The first 8 rows are patterns. Each new row is the sum of 2 different patterns, raised or lowered, with some noise. Before adding, each is slid sideways (what falls off one end comes back at the other) and multiplied by a number that may be negative. Names go in the order of the patterns.
(in the rows, 128 means zero)
Known rows, each followed by the names of its patterns:
[127 131 126 148 130 178 108 133 139 123 119 127 129 111 141 128 130 164
  76 104 145 122 121 159 110 130 131 132 134 126 146 180 142 112  99 125
 141 122 134 124  92 109 106 104 134 123 134]
j185
[105 121 171  76 167 124  97 112 145 123 109 118 131 112 115 180 131 102
 127 117 131 150 124 139 163 137 139 152 137 151 142 130  99 117 121 131
 131 144 119 105 128 130 129 125 108 113 155]
j611
[120 108 126 131  91 129 131 106 127 139 142 133 115 126 146 141 134 129
 137  94 120 180 133 111 140 133 127 132 130 119 136 137 151 151 130 118
 130  76 122 118 153 118 144 160  91 123 101]
j969
[136 144 128 120 152 126  96 138 113 128 130 124 116 136 155 132 134 124
 168 169 132 139 131  95 128 128 123 117 139 147 134 111 119 126 117 157
 129 152 137 115 136 127 122 142 125 106 159]
j19
[107  97 137 142 108 129 117 110  83 128 127 129 165 111 132 134 126 124
 147 146 123 104  98 120  76 124 128 109 133 127 111 136 129 164 150 155
 134 117 129 155 118 121 161 119 100 130 130]
j725
[135 150 130 146 132 124 108 145 121 112  83 100 107 105 121  76 132 150
 131  76 138 143 118 141 100 132 111 128 132 119 133 130  96 120 136  97
 116 137 144  77 180 133 134 123 131 142  83]
j837
[127 158 131 110 157 130 126 108 125 123 122 170 145 112 148 126 174 158
 162 118 123 127 109 116 131 123 101  76 114  78  92 139 128 111 117 155
 106 124  87 136 149 103 117 135 103 120 129]
j198
[136 130 137 115 128 142 111 154 136 122 131 122 135 106 129  97 126 135
 132 116 133 159 128 156  87 125 122 153 129 133 127 101 129 132 116 145
 120 137 126 131 113 131 120 115 146 101 125]
j340

New rows. What belongs after each?
[ 91 129 114 102 110 116  94 110 153 130 113 113 102 115  86 104 112 154
 111 129 150  89 120 102 106  80 103 108  86 112 123  88  99 121 122 114
  98  99 117 139 102 109 144  55 131 149  96]
j611 j969
[141 154 149 164 164 154 221 185 169 174 160 124 172 171 150 129 148 171
 126 137 147 143 151 186 150 187 167 171 182 180 158 164 158 158 182 159
 198 152 128 183 158 111 144 151 169 147 156]
j19 j725
[108 131 119 113 132 116 113 107 150 115 117 142 133 114 140 170 125 133
 108 145 165 134 109 159 126  99 174 109 158 163 135 143 142 147 132 131
 148 145 123 147 147 152 146 162 139 163 123]
j611 j198
[163 140 152 169 112 140 140 132 136 141 167 155 143 153 134 158 148 163
 146 139 177 136 141 129 150 115  89 162 117 140 156 156 133 135 185 128
 141 132 148 151 118 135 159 130 129 139 141]
j969 j198
[155 106 129 119 135 155  99 131 150 129 162 143 132 107 119 152  97 135
  71 111 113 143 125 140 177 142 161  96 149 165 168 170 165 125 106 145
 143 105 166 127 170 126 122 134 143 123 136]
j198 j340
[107  69  92 112 107 128 118  85 117 127 155 134 136 125  80 107 174 110
  95 149 106  89 119 115  89  96 128 141 112 120  95  98  37 112 105 133
 139 114 140  94 106  88 123 114 108  96  59]
j969 j725
[124 112 140 106 121 131  97 122 134  76  97  97 114  95  81 107 125 113
 112 104  93 103 140 113 117 142  71 113 117 106  97 131 137 109  78  77
 103  59 128 112 113 118 100  98 111 107 147]
j19 j725
[118 129 103 128 156 116 158 136 145 151 126 135 163 135 162 132 114 137
 100 146 121 130 115 139 134 150 127 164 183 158 168  96 137 149 156 137
 166 133  98 142 144 112 135 137 156 124 142]
j725 j340
[169 146 169 169 144 164 146 138 147 184 100 137 141 151 141 160 183 108
 129 159 129 142 153 160 136 160 153 173 153 147 164 161 181 181 142 154
 168 148 129 135 167 171 161 168 162 147 152]
j969 j837
[131 113  71 130 116  83  89 109 122  74 106  71  90  78 109  97 111 163
  93 134  75  98  99 145 122 108  85  61 101  70  92 122  84 118 101  94
 101 108 126 111 141  88  98 115 128 107  87]
j725 j340
[ 90 115 129  96 121  82  79 102 128 126 149  88 109 135 117 139 192 112
 165 154 114 125 132 144 141 151 113 131 110 113 133 133 109 110 111 103
 102  97 115 139  96 122 122 151 125 164 109]
j185 j198
[ 81 146 161 160 205 150 204 125 146 136 107 190 163 201 146 180 172 193
 218 174 174 183 205 141 118 149 216 146 123 154 140 182 140 205 165  99
 156 167 142 180 167 144 183 175 139 129 179]
j969 j837
[110 130 137 101 144  78  90 105 130 102 113  97  86 114 143 115 142 111
 124 102 125 124 121 114 107 132 111 129 100 137 127  75 159  96 109 159
 134 100 123 127 133 100 130 107  79 123 140]
j611 j340
[ 79  83 105 124 123 107 106 106 119  95 117 161 102 114 126  95  86  89
 114  96 102 104 120  82  55 120 106  94 144  95 108 107  80 100 128  96
  99  84  93  96  66 102  75  74 116  88  92]
j725 j198
[ 80  71 107 105  71  70  83  88 133 105  79  60  79  69  80 104  79  65
  57  61  55  54  88  82  83  71 110  78  64  79  91  89  63  70 101  67
  65  99  61  94  88  70 104  75  98  69 105]
j198 j340
[154 160 110 130 141 145 136 150 135 141 151 122 140 141 147 164 143 156
 141 117 140 111 126 138 131 152 118 109 112 139 132 157 149 161 140 132
 160 167 140 176 158 115 153 153 151 123 145]
j19 j198
[160 148 125 125 173 123 103 163 112 113 133 127 108 117 162 145 124 130
 161 156 107 144 135 104 159 123 133 127 140 147 154 130 120 113 102 154
  98 152 141 107 142 133 115 151 129 135 175]
j19 j725
[135 180 166 124 135 149 138 116 158 152 186 127 110 157 109 120 147 154
 127 144 128 111 146  93 126 125 150 140 114 141 102 110 149 123 145  96
 102 103 153 148 137 149 149 110 133 190 179]
j969 j198
[133  95 111 118 126 124  97 101 107 114 118 143 142 126 153 135 151 100
 131 165 116 134 151 150 130 134 132 129 145 119 152 138 134 104 119 136
 148 184 154 163 150 133 181 153 161 139 128]
j725 j198
[212 171 190 214 149 179 137 160 146 176 189 151 165 188 171 158 192 210
 184 170 192 213 184 177 193 186 162 186 247 188 170 187 161 190 181 177
 178 188 175 186 201 197 194 190 177 180 175]
j969 j725
[146 113 144 145 125 114 136 131  96 125 146 169 118 139 103 131 142 131
 165 158 138 151 134 147 140 145 130 125 124 136 144 121 164 130 114 134
 127 147 130 106 138 132 109 131 163 100 156]
j611 j340
[164 131 133 130 135 133 138 157 142 111 132 136 172 155 195 138 142 119
 135 119 117 165 126 126 136 123 120 143 163 128 131 175 125 126 103 139
 160 125 120 134 119 134 135 163 162  99 123]
j969 j198
[118 155 128 136 186 134 120 145 149 118 105 143 160 131 142 138 109 103
 128 134 148 161 127 148 137 138 150 140 151 129 123 122 120 104 159 134
 134 142 139 131 154 136 152 155 159 146 109]
j19 j725
[140 128 130 116 103 133  90 141 136 108 122 116 119 102 138  68 114 117
 125 113 109 151 143 137  91 116 115 145 129 120 101  91 117 125  84 111
 109 122 115 145 110 121 116 115 132  76 113]
j19 j340
[138 112 135 138 138 163 150 137 146 172 193 160 169 149 114 146 163 137
 135 171 154 132 136 139 129 118 166 153 148 152 129 138 119 140 150 143
 149 154 155 158 142 135 172 154 120 140 115]
j19 j725
[146 143 166 168 149 157 155 195 178 180 163 154 136 172 182 157 173 160
 140 159 162 141 128 169 174 155 172 153 138 125 123 154 152 201 139 170
 183 131 152 156 167 141 137 135 126 119 155]
j969 j725
[ 36  97 105 105  92  74 101  84  82 131  85  99 111  82 101  81 108  86
 116  73  83  47 115  82  59  91  75 120  90 110  62  88  86  61 151 106
  75 104  82  72  96  89  85  96  83  93  85]
j185 j340
[ 93  94 100  85 125 115 117 107  95 107 113 106  95 112  90  97 139  89
 104 113 127  91  83 121  98 101 114 106  64 105 135 105 113  97 117 132
  99  90 101  76  88  97  87  86 107 132 115]
j611 j19
[ 42  57 104  94 117  79  98  67  93 117 104 125 108  78  98  70  93  80
  94  67  99  43 112  93  68 108  97  83  84  97  86  88  78  69 115 105
  79  91 101  56 118  90 105  85  79  89  83]
j185 j340
[ 90 115 105  39 141 118 109  91 109  92  55  89 114 109 112 100  99  70
 116 109  63  52  62  80  81  75  54 124 115 111  53 108 116  95 106  53
 100  78 102  74  60 102  92  68 113 106  70]
j19 j837
[ 95  69 102  85  60 120 115 108 108 109  95  94 127  87  78 106  91  89
  61  67 101  88  77 103  91  93  88 123  94  46  87 116  90  91 100  75
  91  87  80  92  76  79  96  93  96 140  79]
j969 j19
[155 152 135 116 173 164 154 152 134 128 117 149 128 149 165 158 156 162
 131 147 165 169 163 126 117 148  91 152 141 135 153 158 130 163 158 174
 189 176 152 139 143 184 139 133 192 124 118]
j725 j340
[136 106 132 139  96 125 147 139 137 151 145 176 163 138 162 150 110 139
 145  98 120 191 157 127 128 132 136 129 166 129 164 151 146 165 135 120
 148  86 107 159 164 142 151 159 124 130  82]
j969 j19
[140 134 154 150 123 163 162 128 140 160 173 110 108 159 140 154 186 179
 149 151 153 111 148 139 149 154 151 142 113 150 148 166 163 184 149 157
 155 146 161 140 136 135 118 135 108 146 178]
j19 j725
[169 130 175 126 141 157 154 150 127 170 146 183 129 121 145 154 142 142
 150 122 187 156 149 115 145 155 155 175 153 128 160 119 149 150 144 150
 166 142 159 175 113 168 139 144 151 129 162]
j19 j340
